There are 3 ways to turn a row about zero (a turn may also mirror it). The second row of each pair is the first, turned, with some noise. The first 27 pairs use one turn. New pairs use 2 turns, one after the other, and a turn may come again.
Some pairs, each with its turns in order after it:
[-11.3 -11.7 -20.6 -21.8 -9.0 -30.7 36.8 2.8]
[-20.9 1.8 21.0 -37.8 10.6 17.0 -7.0 -30.9]	A

[-24.4 28.5 4.8 3.6 12.3 -11.3 -11.9 -34.6]
[-20.3 9.8 2.0 13.8 25.5 19.6 16.0 36.1]	A

[-23.6 9.4 27.2 14.6 36.7 47.6 -26.2 20.3]
[30.2 16.0 9.4 61.2 -3.6 -10.0 -28.5 27.0]	A

[25.1 -26.3 -17.9 0.4 23.8 0.2 -21.2 7.4]
[3.0 5.9 -43.1 20.8 -12.9 14.0 -2.7 -2.0]	H

[5.0 -2.4 -30.7 5.8 -39.2 -19.6 -30.2 -21.5]
[11.6 -2.9 -12.4 -28.4 -12.6 26.3 44.5 11.2]	A

[-6.2 11.1 6.9 -33.0 -11.6 -2.7 6.0 2.8]
[-9.9 -11.9 7.6 7.0 29.0 -7.4 13.0 -2.3]	X

[4.7 -26.9 -50.1 19.3 10.1 14.0 12.9 25.9]
[22.0 8.9 -11.8 19.9 -33.1 31.4 37.9 -10.6]	H

[19.0 -10.5 -3.3 37.0 -23.2 -27.9 15.6 6.6]
[-21.8 -6.1 10.9 -24.2 -38.3 26.6 -2.7 12.4]	H

[-7.9 25.1 -5.0 -28.7 6.4 17.7 -8.5 -54.1]
[-3.2 -13.6 32.1 -25.0 36.8 41.3 -0.1 -3.1]	X

[-3.6 -8.0 21.2 20.2 25.7 -2.2 -28.9 -26.9]
[-10.7 8.6 -33.1 -9.3 -6.9 -33.2 -4.3 18.6]	H

[12.5 40.3 15.5 -1.6 -64.7 28.0 32.5 -21.0]
[23.2 -55.0 -14.6 -11.1 58.6 -21.2 28.9 -5.9]	A

[11.1 -27.8 28.5 -2.1 1.2 -12.3 24.9 65.1]
[-21.2 24.7 -16.2 40.2 -18.8 -56.9 15.7 19.6]	X

[-6.6 14.6 5.9 -31.8 25.1 -0.1 -28.3 42.8]
[1.9 4.0 12.0 49.6 5.4 5.4 42.7 -9.7]	X

[-2.4 -9.0 2.5 5.0 33.2 -15.7 7.5 29.9]
[-7.1 32.4 1.0 2.1 -10.7 -2.5 -35.4 -12.1]	A

[31.9 -42.8 16.2 14.2 1.8 -0.8 51.4 5.6]
[-15.9 22.1 1.9 -19.6 -22.8 -49.3 -16.1 44.9]	X

[42.9 8.3 9.3 15.4 -35.4 7.0 -26.6 11.6]
[-3.6 -51.0 -29.8 13.0 -27.2 5.9 -3.2 20.0]	X

[-14.5 -31.8 -45.4 25.2 11.1 14.9 -3.3 -9.3]
[44.6 33.9 -13.3 -15.8 -9.6 16.0 -15.8 7.6]	X

[-14.2 14.9 24.2 -48.5 3.7 40.6 -0.7 -27.1]
[-4.7 -28.7 49.1 18.5 16.7 -27.2 5.4 32.9]	A

[22.5 -9.0 -28.6 -15.4 17.9 -3.9 54.9 44.5]
[-5.1 -13.8 1.2 -33.2 -6.5 -6.6 -61.2 -34.6]	A

[-6.1 37.9 39.9 4.6 43.1 28.7 41.2 32.3]
[-34.8 -11.1 40.2 58.2 10.1 -39.1 22.6 2.7]	H

[26.2 0.4 -32.7 4.1 29.2 11.0 -6.8 -38.6]
[-29.2 -28.6 -15.8 1.3 -27.9 16.8 -3.4 32.3]	A

[-43.6 -12.8 8.5 -6.3 -34.1 -54.9 -1.0 -13.6]
[3.7 -7.1 -6.0 8.3 33.9 -27.6 -46.0 -47.3]	X

[-10.7 2.7 32.5 -48.1 -16.1 -43.5 15.5 10.8]
[-9.2 -42.6 17.0 -10.2 49.7 19.1 -20.7 24.5]	H

[24.1 0.8 5.9 -26.3 -19.8 18.6 20.6 -18.8]
[-15.2 -20.1 1.6 -20.2 23.6 -5.0 4.6 34.3]	X

[-4.0 7.1 26.6 5.9 -2.8 14.2 -12.1 -26.5]
[-8.8 4.0 -4.8 -19.0 2.4 -36.4 -10.4 -7.4]	H

[-2.2 13.5 -23.3 31.3 -24.1 2.4 -24.7 -2.0]
[19.7 27.9 10.5 -17.0 -34.7 -1.9 -15.8 -2.1]	H

[0.3 17.2 -1.3 7.7 0.0 -31.4 -23.7 -15.9]
[-3.0 19.4 -5.3 -15.3 3.0 0.1 -25.5 29.3]	H

New pairs, each followed by its turns in order:
[-28.2 30.7 -41.0 -1.3 14.3 -47.2 -16.0 -26.2]
[-20.6 32.0 -15.4 12.9 29.5 26.2 59.8 6.0]	A X

[13.5 -24.8 -16.2 25.3 22.3 -27.7 54.0 16.1]
[17.3 -25.8 40.0 1.5 -9.4 -8.6 49.7 -29.4]	H H

[-23.1 15.1 29.6 42.9 11.7 -15.2 -76.7 -11.3]
[40.6 -52.4 -15.2 47.5 -3.0 -36.3 19.2 -30.3]	H X

[-3.4 39.0 -24.7 -3.9 -18.2 -31.5 -29.3 -29.9]
[-34.6 -30.6 14.0 20.2 -41.5 -15.9 24.1 -2.9]	X A

[-8.1 8.5 -34.3 1.7 -12.8 -28.6 7.0 -15.5]
[-23.5 5.2 -33.7 -5.3 21.2 16.6 -14.9 -7.6]	X H

[13.2 -14.3 2.5 13.6 50.3 3.2 -11.7 -18.4]
[-45.0 -23.5 -23.9 14.0 -0.7 7.5 1.9 9.1]	X X

[-15.0 -47.3 -8.7 42.4 15.4 26.8 -9.6 -11.6]
[-6.9 3.6 31.1 -25.1 4.8 60.3 5.6 -18.2]	H H

[-5.2 40.0 37.5 -33.6 1.0 37.8 -19.2 34.0]
[3.3 -9.2 32.9 22.0 -54.0 4.6 -50.2 -19.5]	H X

[22.6 35.8 -36.5 23.7 -17.3 41.0 -1.9 -1.0]
[16.5 -49.6 29.9 -23.7 -14.6 2.4 -18.5 -18.8]	X A

[-8.8 26.3 -33.5 8.4 9.3 7.4 49.7 28.3]
[-19.1 15.8 30.5 -3.0 46.6 40.3 13.3 -2.1]	X H

[-11.9 -4.9 -42.3 -4.4 20.9 -11.8 -13.4 4.4]
[-9.3 21.4 23.7 28.0 -20.2 6.5 -4.3 -21.8]	H H

[16.2 -3.5 -47.5 -10.5 -38.5 -33.6 0.6 1.6]
[6.7 -5.3 -4.3 4.2 52.7 21.5 5.9 -43.5]	A H

[-34.0 -29.7 3.6 31.3 34.7 2.4 -26.3 27.8]
[-6.3 -12.8 17.0 -3.4 -47.4 58.3 -3.6 -0.7]	H H

[-33.9 19.3 37.6 22.1 -6.0 44.3 -8.9 -1.6]
[-1.7 11.4 5.9 -8.1 -71.1 -6.2 -3.0 5.5]	A X

[2.4 2.7 10.2 20.9 -6.0 28.0 35.3 18.4]
[-19.8 1.3 1.6 18.5 28.5 -1.8 26.3 -30.2]	H A

[22.6 -14.4 -9.1 -9.5 15.5 10.0 59.1 -14.4]
[-9.1 16.0 39.4 23.6 -26.9 27.5 34.0 -1.4]	A A

[-32.4 -49.1 -17.2 24.4 4.8 -7.4 -1.4 -20.2]
[0.1 -34.6 12.1 -47.5 -0.1 -3.1 -22.6 -24.4]	H A

[-15.2 -8.2 3.0 12.1 51.6 44.3 -22.9 -3.0]
[26.0 -16.1 -2.1 -37.3 -30.4 -33.6 -0.2 -35.3]	H X

[-13.3 -0.7 -42.7 3.4 18.1 -11.4 55.5 -46.0]
[-2.2 57.0 -2.7 20.4 35.0 45.4 -16.4 16.5]	A X

[-3.4 32.4 -17.2 3.2 5.1 18.7 29.8 -17.9]
[-26.7 0.8 26.2 -0.8 20.7 -26.4 6.5 13.6]	H H

[-26.5 -32.1 11.3 -9.2 1.6 -30.5 15.1 36.8]
[4.8 32.2 -22.0 13.5 -15.2 -26.0 -3.4 46.1]	H X

[-14.3 -26.0 41.4 -1.8 -13.0 -48.1 27.8 17.1]
[-22.9 57.4 -11.8 -8.7 13.5 27.0 30.4 15.1]	X A

[59.6 15.4 22.2 24.8 5.9 -57.6 -4.5 6.6]
[4.4 -54.7 -11.9 -65.1 -15.4 22.4 -12.6 8.0]	X H

[-3.1 -27.8 21.2 -4.0 -7.7 -19.4 -7.1 -11.2]
[23.5 -6.0 -21.3 8.1 11.0 23.9 8.3 -3.6]	H H

[-19.6 4.7 33.0 -40.2 -16.6 2.2 24.2 35.4]
[-46.0 31.0 -7.3 4.9 4.5 -35.9 14.0 22.8]	A A

[53.8 1.9 -23.4 -22.0 17.1 28.1 -57.2 -11.0]
[-23.5 18.6 -38.5 12.6 -35.1 -19.5 5.2 66.3]	X X

[-39.8 -12.5 1.0 -17.7 14.1 8.6 12.8 1.3]
[-10.6 8.8 -10.5 12.0 21.4 -2.3 -21.6 33.0]	X A

